All groups share one centre, and each spreads out both ways along 8 directions, with some noise.
Some rows, each with its group after it:
[  0  -8 -34  -2   1  -2   2   2 -14  -3   2   8  -3   4  -4   9] : (3)
[ -7 -18 -27  -1  -2  -1  13  21 -11  -9  11  30   5  15 -14  22] : (2)
[  3  -8 -27 -32 -23   0  23   9  13  13   4  17  -6   4 -21  14] : (4)
[-11 -15  46 -12 -15  26 -31  20  22   7   1 -16   5 -26   6 -15] : (5)
[ 19 -39 -13 -12   7   5  -7  -6  11  -1   5   9  40   6  19  24] : (6)
[ 58 -25   0 -20 -18   5 -23   1 -13  20  10  19  10  -3  -6  33] : (1)
[-12   3  12  17 -11  19 -27  12   2  -5   4  -3  -9  -8  -8 -38] : (2)
[ 10   9   9   4  -9   3  19  14  21   8   9  -1 -18  -2 -23   8] : (3)
[ -3   9  36  15 -12  28 -27  20   3  -6   9   8 -15   0 -24 -30] : (2)
[  4 -21   0 -13  12  33   9  25  28  -7  -2 -18   5   9   3 -12] : (6)
[ 14 -13   8 -36   2  26 -23  -3  -7   2  -7  -6   1  -7   5   2] : (1)
[ -4 -13 -27 -19 -45 -20  27  41  33  31  -6 -23 -11 -30  -4  -8] : (4)
[ -1   5  -8 -10 -21  -6  11   0  14  12   2   6  -5  -6 -14   8] : (3)
[  7 -23 -38  26  18   6 -38 -32 -10 -10  16  13  19  -4  19  26] : (4)
[ -2   2  -6   6  -3  12 -11  19 -21  -9   4  17 -10  16 -16 -19] : (4)
[  0  -4   7 -20  33  38 -15  17 -38 -19 -14 -17 -19   9   7 -12] : (1)
[ 32   2   6   8 -23 -19 -16 -13  -3  14   0   8  13   4   5 -20] : (5)
[-19   0 -32  -8 -14  -4  21  38  -3   0  -2   1 -14   9 -13 -25] : (1)
[ -7   6 -17 -13 -15  -5   9  20   9  16 -15 -42 -27 -28   7 -19] : (3)
[ -5   0 -47  34  -5 -27  39   7  35   1   8  -3   7   8  -3  -6] : (1)
[ 15 -11  -9  -5   0  -3  -1  14  -2  11  -3 -16  -8 -17   7  14] : (2)
[  6   9   8  18   4  -6  -6  13 -24  -4  -7 -11 -11   2   3 -20] : (6)
[ -3  -9  -6  16 -20  -1 -28  16  -5   6   6   2  -6 -19  -2  -6] : (2)
[-11 -12 -14 -47   7  47  10  21  22  -6 -11 -18 -11   4  -5 -23] : (1)
[ -8 -12  -9   8   3  -4  12  36 -22 -10   0   4  -7   9  -4   5] : (5)
[-12  -5  -4  -6   2  15 -27  26 -21  -4 -12 -28 -19 -16  14 -31] : (6)
[  7   8  20  -1  -9   6   6  -2   3  -3   7  30   7  22 -25  -8] : (2)
[ 15  21  20   9  18 -25  60   7  18  -5  -8  -8   6  29  -4 -10] : (0)
[ -4   0 -12  15 -17 -11  -4  -1  22   8   0 -10   0 -14   4 -21] : (6)
[  0   5  -3 -19  -1  22 -14 -12   3   5  -3 -10 -14  -8  -4   0] : (2)
[ 24  -9 -46 -27 -22 -11  22  24  -5  12 -10  -6  -7  11  -4 -23] : (5)
[ 13 -27 -11  34  -9 -21  28  34  12   4  26  29   9   3 -17  51] : (0)
[ -8  16  -7 -44  -7  15   7 -22  28   9 -15 -20 -11  -6  -1 -22] : (0)
[ 29  20  -1 -20 -11  11 -10  -3 -19  11  -8  -6 -27   5 -14 -23] : (0)
[ 10 -12   9  21  -7   8  -6  37  -1   0   9  -1 -10  -6 -10  -6] : (4)
[ -6   2   5 -16  -8  13   1  20  -7   1   5   9 -17  -4 -17  10] : (6)
[ -3 -12  16  -8 -17   0   0  38 -12   2   0   9   2  -1  -6  -4] : (3)
[  0 -15 -19   3 -11  12  -3  19  13   3  12   1  -6  -9 -10   4] : (0)
[-13  -9  11  -8  -1 -13 -11  19 -30  -6 -17  -8  10   1  22 -29] : (0)
[-27  -3  -1  33  19   9  -9  19 -18 -17  13   5 -17  -2  -6  17] : (5)
[-12  -9 -15 -25 -11  -5  23  24   4   9 -11 -11  -6  -7   2   0] : (4)
[-41   6  -2 -18  13  -5  -7 -28  -1 -12 -21 -17  20  -1  34 -25] : (0)
[ -7 -23 -22 -52 -49  22 -32  10  10  18   6  23   0 -21 -14   1] : (6)
[ -1  -6  14 -29 -13 -11  17  16 -12  11  -7   6  -2  -6  -3  23] : (4)
[-46   5 -13  21  -7 -15  22 -10  34  -4  12  15  10  -7  -3   8] : (1)
[  1   8 -23 -49   4  27  25  18  -9  -6 -14   5 -19  31 -21 -25] : (6)
[-16 -20  45 -10  -4   4  -8  10  19  -5   4   7  27  -7  10  12] : (5)
[-28  -5 -26 -12  -7  -4 -12  -3 -13   2  -8  -4   3 -13  13   0] : (2)
[ 16  21  35  20   0  14  -9   3   5   6   7  -9 -25  -6 -19  -5] : (0)
[ -2  -6 -11 -11   4   2  15  14   9   2  -7 -20  -6  -6   5   1] : (3)
[-12  14 -54 -21   5 -11  12  -3 -44  -1 -13   2 -24  11  -1  -2] : (5)
[ -1 -14 -11  31  -9  -7   1  -9  51   7  18  -1  21 -17   3  14] : (1)
[ 26   5 -36   0  -9  -9   9 -11  -1   9   4  11  -5  14 -12  -2] : (5)
[ -1   5  16  24   1 -26  35  21   8   0   0  -2   0   5  -5   6] : (2)
[-12  13  19 -11   0  -7   6   4  -6  -1 -20 -15  -2   5   9 -31] : (3)
[ -5  16   5  -1 -21 -10  10   0  31  18  -3 -19 -12 -19  -2 -17] : (3)
[-14  -8  10  -1  -9   0 -18  39 -22   0 -15 -24 -13 -17  14 -28] : (4)
[ -5 -28 -39  13 -36   3 -35  41 -27   4  14  24  -7 -14 -12  -7] : (4)
[ -8  32  14  -6 -22 -11   6  -4 -12  12  -4  10 -24   0 -23 -12] : (6)
[-13  -5  26   9  36  20  12  24   3 -15  -4 -29 -16  -6   8  10] : (6)
[ -6  10  -6  -9   2   7   4 -15  17   2  -3  -8  -6  -3  -4  -4] : (0)
[ 20  -6  18  23  -8  -9 -32   8 -28   4   6   9  -2  -9   2  14] : (1)
[  8  -3 -15  27 -13 -17  13   1  19   5  15  17  10   5 -10   5] : (2)
[ 14  22  12 -23 -15   0   9  -5  12  17  -9 -15 -15  -5  -9 -17] : (0)
[  7  -9  32  16 -17 -21   4  42  12   6 -15 -28  15  -7  20 -48] : (5)
[  1  38  -5   7   2  -7  -5 -32 -18  -4  -4  11  -9  17  -9 -27] : (3)
[-15 -10 -35  16 -20 -26  20  31 -12   1   6  19   0   6  -7  -4] : (4)
[ -4  -3 -17  23  -6 -17  -1   0 -24 -16   7  46  22  33 -11  -8] : (3)
[ 21  11  -6  -9 -12  -1  -7 -21   3  11   1   4  -2   0  -6  -5] : (5)
[ -6   0  27 -15 -15  19 -17  16  14   7  -5 -13  -6 -14  -1 -23] : (1)

New rows, each followed by its group:
[-12  -1  12  19   8 -17   8   6  -1  -5  -7 -14  14   3  17 -16] : (0)
[-17 -14 -36   6   8  -6  17  12   1  -3   4  -4  -7 -10   1  29] : (2)
[  3   0 -43  -4   0  14  -2 -22  12  -2   9  13   3  13 -10  -8] : (4)
[ 16   1  31  11 -14  -3 -16 -14  25  10   2  -2  18  -5   7 -16] : (5)
[ -6   4   9 -10 -15   2 -36 -13 -16   9  -3   2  -9 -21   6   3] : (0)
[-28   4 -18   5 -30   6 -36 -20   5   0  15  37   2  -4 -17 -17] : (2)
[-42   5  24 -11  18 -14  18   5 -23 -15 -14   0   9   7  17   3] : (5)
[ -3 -16 -17  -1   8  19 -23   9   5  -1  -7 -32  -4 -19  20 -13] : (4)
[ -6 -10 -20 -25   0 -11  27   6  -4  -4 -11   7  13  16   7  -2] : (0)
[-15  -1  14 -20   0   6  10  16   5  -1 -14 -17  -5  -4   6 -15] : (5)
[ 21  -3 -21 -23 -24   3 -15   6 -10  14  -8  -2  -9  -5  -5 -18] : (5)
[-19 -12  15  -6   9   5  17  32  -9 -10  -2   3   1   7  -4  10] : (5)
[-25 -14  -9 -10  10  17 -23   9 -22 -16 -10  -3   4   4  16 -23] : (0)
[ -9   4   4   2 -17 -21 -17 -13 -27   7   3  23   3  -8  -1  19] : (1)
[ -5 -10  -5   6   6  -2  -9  10 -14  -2   0  -5   2  -6   9   5] : (4)
[  7  12   4  36   2   4 -16   3  -4  -3   8  -6 -16  -6  -5 -11] : (5)
[  9   4  -4 -27   5  12  29 -20  30   3   4  13   8  17 -15  17] : (5)
[  6  -5  -9  -7  11  33  -9  10 -13 -15   8  16  -9  18 -20  -5] : (4)
[ 10 -15  11  15 -14  16 -28  18  -3   3  12   7  -6  -8  -8   1] : (5)
[-25  10  -3   3 -10 -26   2 -11   3   7 -13 -13   5 -13  16 -20] : (2)
[  1   5 -29 -27   4 -24  35 -33   7  10  -5   5   7   4   7  38] : (2)
[ -4 -12 -41  15  21  -9  27  11  15  -4  -4 -29  -3  -4  16  12] : (2)
[-13  22 -36  25  28 -12  32  10 -37 -18  -3   2 -31  23 -12   3] : (5)
[ 16 -12  44  19 -16  -9 -20  16   6   6   4   4  23  -6   7 -14] : (5)
[-10  32   0   1  17 -27  68 -20  14  -9  -3  18   6  42 -20   2] : (4)
[ -7 -11  10  22   1   6  -5  33   2  -7   8  -9  -4  -7   0  -7] : (5)
[ -6 -27 -23  11  27   8  -5  13 -11 -13  -1 -19   6  -9  24  19] : (4)
[ -9  -1   7   8   9  15  13   4  41  -3   7 -17  -3  -8  -2  -3] : (5)
[  5 -15 -49   0  -2   5 -14 -14  12   8   1 -19  -4 -22  12   4] : (2)
[ -8   2 -16   8   6 -16  18  -8  12  -6  -6  -3  16  12   9 -25] : (2)
[-14   1   7 -18   5 -13  19  16 -15   2 -12 -12  -9  -9   9  20] : (2)
[-40  23  15  50  38  23  -2   0  22 -20  11 -32 -30 -20  -3  -5] : (5)
[-16  16 -35 -21  12  19   7 -22   0   1  -2  -7 -23  -2  -9   7] : (5)
[ 18  10 -16   9   0   9   5 -17  34   7   8 -12  -7  -3 -11 -10] : (5)
[ -7  14  14 -25  -9  13   0  -3  21   7 -14 -28 -13 -12   2 -33] : (0)
[ 12  -1 -23  -7  -9   9  -7   9  -4   7  -5 -13 -13  -1  -3 -26] : (0)
[  3  -1   1 -24 -25  -1   9  11   8  11   0  10  -3   0 -14  -3] : (1)
[ -2  -5 -15   0  28  21  22  -2  29 -14   2 -18   5  12   5   2] : (1)
[-12  -7  -6 -28   5  12  22  10   8  -4  -2   1   0   5  -6  13] : (5)
[ 18 -30 -14  39 -16  23 -32  36  26  10  24 -18 -17 -36  -6  12] : (3)
[13  0 -2 -3 -5 -6 17 18 -6  6  0  2 -4 10 -8 -4] : (0)
[ 11  -5  -5  -5 -13   3  -5  -3  15  11   5  -5  -1 -11  -1   7] : (4)
[  0  -4 -17 -17  -9  -6   2  -5   1   4  -4   2   6  -1   5  -4] : (5)
[  1 -13  19   4 -12   6 -13 -15  55   8   8  -8  25 -19  11  -4] : (5)
[-18   1   7  22  -4  -8 -24  21 -12  -3 -10 -26  -7 -21  20 -34] : (5)
[ 15  20 -11  12   3  -7 -26 -23 -34   1  -6  -1 -12   1   5 -16] : (0)
[-16 -15 -30  14  16  -4  27   6  20 -11  15  11  12  11  -2  26] : (5)
[ -3   3 -15 -26   7   1  30  18  -8  -3 -11  -5 -12  12  -8  -2] : (5)
[ 27 -23 -43 -16 -34 -16 -15  12 -14  15  -2  14   8  -1   3  -9] : (5)
[ 10  15 -41   8  -1 -12   7 -11 -12   1  -1  -4 -16   5  -4 -11] : (5)
[-26 -10 -21  -8  -1  22 -12  26 -10  -3  -4 -16 -24 -20   1  -6] : (5)
[-12  -6 -40  -5  18 -37  66   0   5  -3   1  13   9  13   0  53] : (2)
[-20   9   2 -36 -12 -11   3 -22  28  18 -31 -52   0 -35  34 -25] : (3)
[ -8   8 -27  -5   9   8  18  -2   1  -4   1  -4 -18   4  -7   2] : (5)
[  5  -8  26  17   7 -11  19  -5  33  -6  10  12  30  11   0  14] : (5)
[ 10 -17  35 -21   0  24  18  25  34  -1   8   9  10  10 -19  14] : (5)
[-26  11 -18   2   9   3   8  16 -15  -7 -12 -25 -26  -8   5 -19] : (5)
[ 30  16 -38   8  -5 -29  21 -19  -8  10  -3  -1  -5  15  -2  -5] : (0)
[-17  -1  -1 -17  -7   3 -10  -6   3   5  -7  -7  -4 -18   7   4] : (6)
[ 32  -9 -16 -22 -31  -9 -18 -19  -5  18   3  26  15   4  -4   5] : (5)
[-27  -2 -14   6  20  28 -46 -15 -21 -20  -2  -1  -3  -5  12 -13] : (0)
[ -5 -28 -21  26   5   5  -1  35  -7 -12  12   8   5   5  -3   2] : (0)
[  8   7 -24  -4   3  -6  -9  -9 -28  -2 -13  -7  -3  12   9 -27] : (0)
[-16  -2 -43 -36  -9  15   3   7  13   8 -14 -30 -21 -17   6 -19] : (5)
[  5 -26  -7 -24 -21 -14  -3  27 -22   6  -7  18  16   6   7   2] : (5)
[ 26   3 -42  35  -4 -21   0 -29  -3   3  16  24   7  12  -9  14] : (5)
[ 10  -2 -16   3 -11 -27  11  -6  -9  11   4  15   7   0   1  26] : (0)
[ 19  22  22 -37 -12   8  20  -1  11  16 -12 -12 -20   4 -18 -17] : (0)
[ -2  -5   2  12  10  -6  12  12  21   1  -6 -38   0 -16  21 -10] : (4)
[  5  14  34 -31   6 -16  51  -5  21  10 -11 -13   1   5  -2  23] : (4)
[-18  -5 -35  -6 -17 -12   0  13 -29  -3   0  26   1  10  -7  -5] : (4)
[ 20  16 -12  33   3 -26   9 -15 -13   1   6  13   3  15  -6  -2] : (5)
[  4   9 -10 -24  -1  12   9   6  -7   5  -7  -8 -20   2 -12 -10] : (5)
[ 33 -12  -8  13 -19 -16 -10   1  -5   7   9  26  18  10  -5   5] : (5)
[  5  11   5   2   3   2   0 -16   1   1   5   6  -2   4  -8   6] : (5)
[-11  -3   3 -32  -6  -3   4  -8   2   5 -13  -8   7  -6  15  -3] : (3)
[ -5 -16  -7   5   0   1   0  25  -9  -2  -3  -7  -3  -8   7   3] : (4)
[ 21  17 -12   3  -1  -1  13  -1  10   7  -6 -21 -17   6  -7 -31] : (0)
[ -1  13  -9  -9  -3   1  -6  -9  -1   4 -13 -19  -9  -1   8 -31] : (0)
[ 23  42   7 -10   7   6  26 -15  22   8 -16 -36 -26  12 -10 -48] : (0)
[  3  18  10  25  10  -8   8 -21  15  -2   3  -6   1   5   1  -6] : (5)
[ -6 -15 -11  -4  -4  -8   8  30 -15  -4  -2   5   3   4   2   1] : (5)
[ -7   0   3 -23  -4  -3  13  21   2   2 -19 -19   4   7   9 -35] : (0)
[-37   1  46 -16  10  -3   7  24 -12 -10 -22 -20   5  -5  20 -21] : (5)
[ -2  -1 -22   3   8  10  11  24  -8  -8  -3  -9 -17   8  -6 -16] : (6)
[-15 -17 -22  -6  -7   4 -18  13 -12  -4  -2   2   7  -7  11  -3] : (0)
[  5 -20 -11  -3 -18  -3  -4  35  -1   6  -4  -7   5  -7   6 -16] : (5)
[-30  18 -21  -2  19   4  20  16 -31 -11  -5  -9 -41  -3 -12  12] : (6)
[-17  -9 -15 -12 -37 -20  -5  22 -14  11  -3  15   4  -7  -3 -12] : (3)
[ 11 -13  -1 -13 -21  21 -27  17  10  12   2 -17 -13 -24  -1 -14] : (4)
[-22  14  11  31  20  -9   8  10 -15 -15  -4 -11 -13   2   4 -10] : (5)
[-15  -7 -24   7   4  19  -6   0  23  -4   9  -6  -6 -11  -3  -4] : (0)
[ -8  15  28  23  24  -8  -8 -15 -34 -19  -2  15   9  19   7  -2] : (4)
[ -3 -11  31 -20  -4   5   9  17  20   4  -7 -12   7 -10   7   4] : (3)
[ 12  -4  18   1  22  11  26  16  16  -5   0 -17  -3   5  -1  16] : (4)
[ 33  13 -18  12 -15  16 -40 -45  11  15  15  14 -12 -12 -15   5] : (5)
[ 12   0   0   0  -2 -10  15  -7  14   3   3   7  12  11  -3   0] : (5)
[-18  31  13   8  -1  -3   6  10 -18   1  -7 -11 -35  -9 -13 -11] : (6)
[  8  10 -17 -14   3  25  10   0  13   2   2  -8 -26  -1 -22   2] : (5)
[  6  -5  18  -5 -11 -12   6   1  16   5  -5  -3  22   4  10 -12] : (5)
[ -7  -6 -24 -17  -2 -13  21   6 -11   0  -8   8   7  12   5   4] : (5)
